The rows come from 4 hidden closed curves, with some noise, and rows from the same curve form a group. Each curve winds through 8 dimensions. The rows are also pushed far along 5 directions, which tell nothing about the answers.
(in the rows, 128 means zero)
Some rows, each with its group after it:
[162 102 136 173 127  89 146 120 123 123 121 133 100  86 133 159 138 104] => Z_782
[167  95 144 217 144  70 107 149 163 115 108 131 130 125 121 120 148 149] => Z_649
[104 116 112  86 140 111 162 132 135 161 105 137 136 118 128 201 184  76] => Z_907
[156 105 127 131 141  75 134 125 149  94 124 118 122 128 120 179 168 107] => Z_782
[161 108 113 202 126  76 122 136 155 135 114 151 100  89 155 178 150 131] => Z_649
[140  76 142 132 104  74 140 154 139 137 115 126 144 106 134 181 164 114] => Z_907
[ 61 111 161  84 150 133 156 118 106 102  95  87 189 159 109 111 147 136] => Z_907
[105 159 112  48 121 130 125 154 129 133 124 115 133 114 137 175 165 110] => Z_649
[114 141  99 121 105 148 139 111 131 174 141 156 117 108 122 144 115 130] => Z_782
[123  98 110 154 115 122 159 140 131 141 130 158 157 130 128 181 150 131] => Z_819
[132 131 122  96 162 121 136 119 135  63 113 105 134 151 123 149 157 120] => Z_649
[166 114 150 128 116  91 109 155 151 148 129 122 124 102 126 147 122 141] => Z_819
[104  62 148 121 107  75 129 148 146 123  92 121 170 146 130 186 188 122] => Z_649
[113  98 120 183 126  94 110 145 156 169 102 161 127 151 132 192 175 116] => Z_649
[140  93 141 103 151  80 154 124 141  62  99  80 141 122 145 132 168 139] => Z_907
[123  92 137 108 127 103 140 150 140 108 122 115 156 119 147 147 146 143] => Z_907
[ 84 111 138 169 124 123 109 145 140 163 104 155 161 160 115 143 145 129] => Z_819
[ 81 126 143  89 137 132 124 152 150 133 111 129 177 121 120  99 136 131] => Z_782
[130  83 165 104 116  66 152 144 149 123 135 110 168 124 116 180 175 121] => Z_819
[109  97 138 168 123 134 119 143 131 168 104 164 142 145 129 127 139 110] => Z_782
[ 71 165 102  58 125 189 125 142 114 156 147 132 150 154 131 134 124 143] => Z_907
[146 128 112 180 130 110 108 101 122 161 114 149  71 123 127 161 119  76] => Z_819
[116 136 135  98 116 146 111 156 134 113 139 125 139 120 146  95 129 156] => Z_819
[155 144 130  70 148 125 147 127 136 102 121  87 142 113 104  95 149 136] => Z_782
[134 110 131 141 151  82 132 114 126 134 103 109 110 136 120 174 159  80] => Z_819
[ 67 113 113 161 121 129 136 119 127 157  98 149 163 158 118 162 150 130] => Z_782
[121 172 130  79 100 161 133 160 140 176 154 147 112  75 144 124 138 172] => Z_907
[ 95 144 143 101 141 133 137 114 111 120 113 117 142 141 101 132 142  95] => Z_907
[121 127 133 144 147 115 109  93 120  82  94 116 111 126 129 103 114  95] => Z_819
[ 61  86 142 119 150  82 140 133 140 137  82 121 194 163 112 200 182  97] => Z_819
[ 78 125 142 147 144 148 147 114 105 133 125 126 174 175 103 116 115 139] => Z_782
[122  97 167 105 154  91 163 100 103  79  86  67 153 134 105 108 147 101] => Z_907
[157 125 140 171 110 127 144 134 126 155 141 158 101  90 126 117 125 125] => Z_819
[144 141 128  68 136 101 145 136 122 129 126  92 104  64 143 154 144 103] => Z_907
[106 100 169 149 107 119  72 186 174 141 118 157 158 132 155  76 134 165] => Z_649
[165  99 135 187  97  76  98 152 167 137 132 156 109 118 135 167 156 141] => Z_782
[133 158 116 110 147 165 129 119 110  87 132 116 112 132 137  74 116 121] => Z_819
[152 154 100 127 118 174 133 115 100 126 145 139 112 111 127  81  83 117] => Z_649
[ 81 115 123 126 174 175 129 121 104 134 111 125 183 201 113  87  96 106] => Z_819
[115  89 119 171 156  98 132 100 132 119  86 143 120 176 121 194 170  71] => Z_649
[135 149  79 196  80 171 110 121 111 195 135 185  85 137 139 132 113 138] => Z_649
[103  61 161 143 125 110 134 161 156 129 112 139 202 153 130 124 144 162] => Z_649
[ 47  62 155 144 150 104 162 112 132 147  82 137 218 167  94 141 143 103] => Z_782
[147 151  76  69 139 126 125 122 123 139 139 108  93 112 148 196 130 101] => Z_819
[130 145 137 111  96 157  90 197 143 192 154 136 137 132 146 105 127 194] => Z_819
[176 115 184 198 108 113 105 138 113 121 112 104 114 126 109  27 105 156] => Z_907
[ 94 132  88 182 128 134 143  88 110 148 101 152 120 150 119 167 135 107] => Z_782
[157 103 163 126 106  63 124 128 118  86 101  79 122 112 109 146 164 111] => Z_907
[ 99  90 147 169 147 122 132 155 161 169 122 152 187 143 117 110 133 166] => Z_649
[134 162 121 140 115 169  89 136 124 110 143 144 102 138 147  75  96 144] => Z_782
[ 91 110 123 202 165 148 129  89 117 135 104 157 164 207  87  98 108  88] => Z_782
[169 169 130 138  90 163 109 153 112 150 170 134 115 100 119  66  81 167] => Z_907
[110  72 156 175 106 103 141 168 127 158 107 149 189 131 120 140 145 132] => Z_649
[111 108 138 170 168 102 141  95 119 112  83 116 140 164 100 141 160  88] => Z_649
[ 92 126 159 159 138 134 117 117 120 105  99 124 147 153 116  66 131 129] => Z_819
[140 131 122 105  98 117 114 173 158 156 151 157 124 106 142 169 151 133] => Z_907
[ 92  72 167 207 143 148 142 108 125  86 101 163 192 200 108  62 114 135] => Z_907
[ 93  90 177 243 135 112 111 121 133 162 101 156 160 178  86  81 119 132] => Z_782
[ 58 159 114 134 164 190 143  90  82 152 134 146 146 181 107 112  78  89] => Z_782
[123 126 132  88 146 137 133 148 155  98 142 133 148 120 155 111 124 145] => Z_907
[189 145 153 109 102 130 105 159 137 118 156 108 108 123 121 106 127 183] => Z_649
[160 135 132  88  87 122 112 155 144 128 167 121 108 112 145 156 139 169] => Z_782
[126  89 169 186 102  89 123 177 139 141 103 135 163 125 113 144 178 167] => Z_649
[133  81 126 190 149 122 143  92 118 130 119 162 150 172 100 139  95  69] => Z_819

New rows, each followed by its group:
[152 166  83  88 151 149 145  94 120  76 134  97  92 134 141 120 129 131] => Z_907
[106 166 124  65 164 174 140 136 134 136 148 116 163 130 116  86 109 155] => Z_649
[117 111 108 119 119  93 143 136 129 147 115 131 138  95 149 205 151 108] => Z_782
[112 123 140 172 164 149 144 102 102  81  94 114 162 178  89  63 126 123] => Z_649
[ 73  85 157  89 114 116 133 147 127 111  94 120 191 156 134 146 164 118] => Z_649
[168 123 206 151 113 124  80 152 139  77 120 106 119 154 116  43 131 176] => Z_649
[141 127 137 168 114  73 105 123 146 114 141 128  95 102 133 169 126 129] => Z_782
[111 103 132 140 158 113 109 110 138  56  87 103 166 176 124  56 125 108] => Z_649
[123 122 147 161 107 111 121 155 156 166 147 157 132 119 112 150 147 158] => Z_782
[ 92 174 120  45 141 167 154 146 125 136 133 111 148 100 118 116 148 148] => Z_782
[ 89 123 148 126  85 144  95 185 156 200 162 177 181 122 125 123 109 166] => Z_819
[153 168 106  93 115 147 138 158 131 189 153 134 105  85 132 158 125 152] => Z_819
[164  81 158 179 110  80 114 133 160 109 109 147  95 116 150 138 159 125] => Z_907
[122 138 120 138 100 164 106 177 139 197 143 174 116 117 151 132 128 153] => Z_819
[109  98 210 117 106 102  88 193 172 151 122 139 170 121 125  84 140 156] => Z_819
[112  86 128 114 139  81 173 134 139 109 111 123 174 133 119 209 188 106] => Z_819
[ 97  82 111 182 106 100 143 120 120 168  89 155 148 155 127 200 169 100] => Z_649
[189 127 162 120 140 114 107 122 133  61 124  89  84 133 135  60 125 125] => Z_819
[154 116 160 164 156  85 136  90 106  49 122  87  95 141 118 133 127 101] => Z_782
[116 113  81 188 135 134 137 103 132 158 113 171 117 150 142 178 135 112] => Z_649
[128 144 125  39 147 143 133 167 138 114 148  87 177 135 128  89 122 154] => Z_907
[130 121 194  97 131 114  66 156 152 104 122  93 146 150 122  45 106 145] => Z_819
[ 85 182 133 115 119 195 128 156 103 186 171 150 134 137 122 119 105 167] => Z_782
[100 120 127 156 149 151 154  95 110 136 133 156 161 168  92 110 108  83] => Z_819
[ 92  94 161 197 108 111 117 139 128 154 121 146 167 163 121 132 123 157] => Z_782
[107 109 149 168 128 112 131 114 130 104 113 145 143 148 117 115 148 102] => Z_819
[133 148 132 157 147 152 106 127 105 140 117 113 111 150 121  64 103 123] => Z_907
[121 181  75  53 115 150 149 151 125 179 168 129 117  84 143 197 146 136] => Z_819
[ 96  58 159 152 166  79 174  86 114 108  85 130 167 145 100 173 147  38] => Z_907
[141 104 170 154 123 107 116 117 135  58 123 116 133 154 119  68 140 128] => Z_819
[107 149  99 130 130 184 155 129 117 145 145 168 152 153 114 121 122 130] => Z_819
[139 124 138  88 139 118 118 119 117  77 122  85 136 154 114 102 124 103] => Z_907
[149  99 138 194 106  61 103 145 141 126  94 132 112 115 141 164 169 116] => Z_649
[118 135 136  66 126 133 115 153 131 128 130  96 171 145 113  89 122 132] => Z_649
[146 138 124 162 119 131 106 183 157 178 146 157 133 119 123 137 141 173] => Z_649
[111 118 158  87 132 101 140 161 137 100 109  89 179 130 108 141 181 154] => Z_649
[128  80 171 180  90  92  97 182 141 160 118 142 160 145 122 124 146 150] => Z_907
[107 150 122 138  90 172 135 149 132 212 160 182 145 119 111 131 113 161] => Z_819
[153 102 111 141 147  78 119  82 141  41  92  97 106 122 147 102 135  95] => Z_649
[133 127 131 139 172 123 109 109 119  89 113 105 140 160 114  91  96  89] => Z_819
[140 105 124 197 136 116 142  99 124  86  94 134 131 140 112  97 139 125] => Z_782
[148  82 150 158  99  75 112 154 145 132 135 125 142 112 140 157 142 145] => Z_819
[157 129  99  77 129 123 162  98 120 111 158 117 112 122 121 174 130  93] => Z_819
[ 87 148 134 101 149 157 148 119 127 129 143 121 181 145  91  85 105 147] => Z_782
[123 106 167  90 138 106 154 142 119  99 120  84 184 113 111  95 126 134] => Z_907
[153 167  91 101 124 137 105 113 144 119 155 133  92 128 126 136 116 120] => Z_782
[103 107 123 147 106 114 149 118 136 164 122 176 132  99 122 191 141 100] => Z_819
[159 154  87  57 135 136 132 104 132  90 158 120 104 110 139 146 106  97] => Z_782
[130  90 162 174 105  84 130 171 152 182 112 155 121 107 136 176 185 130] => Z_819
[193 138 132 176 131  97  96 117 115 114 118  95  56 115 134  98 119 113] => Z_907
[102 118 153  55 146 117 128 139 144  97 130 106 174 116 128 108 115 112] => Z_782
[ 72  94 156  69 123 118 153 139 145 122 118 135 200 123 116 150 142 122] => Z_819
[177 137 157 180 101 105 100 116 119 114 120 131  72 104 113 103 126 107] => Z_907
[160 106 155 156 105  89  92 135 139  97 122 109  92 125 149 122 140 152] => Z_907
[137 126 143  65 129  64 122 155 165 131 117  94 131  73 131 171 172 116] => Z_782
[152 112 165 133 141  84 135 103 134  73 104  98 105 109 133 117 146 119] => Z_907
[100 100 159 124 115 122 153 157 138 153 113 141 164 130 120 141 171 149] => Z_819
[112  88 137 149  91 104 153 149 138 171 138 160 158 109 134 196 150 151] => Z_907
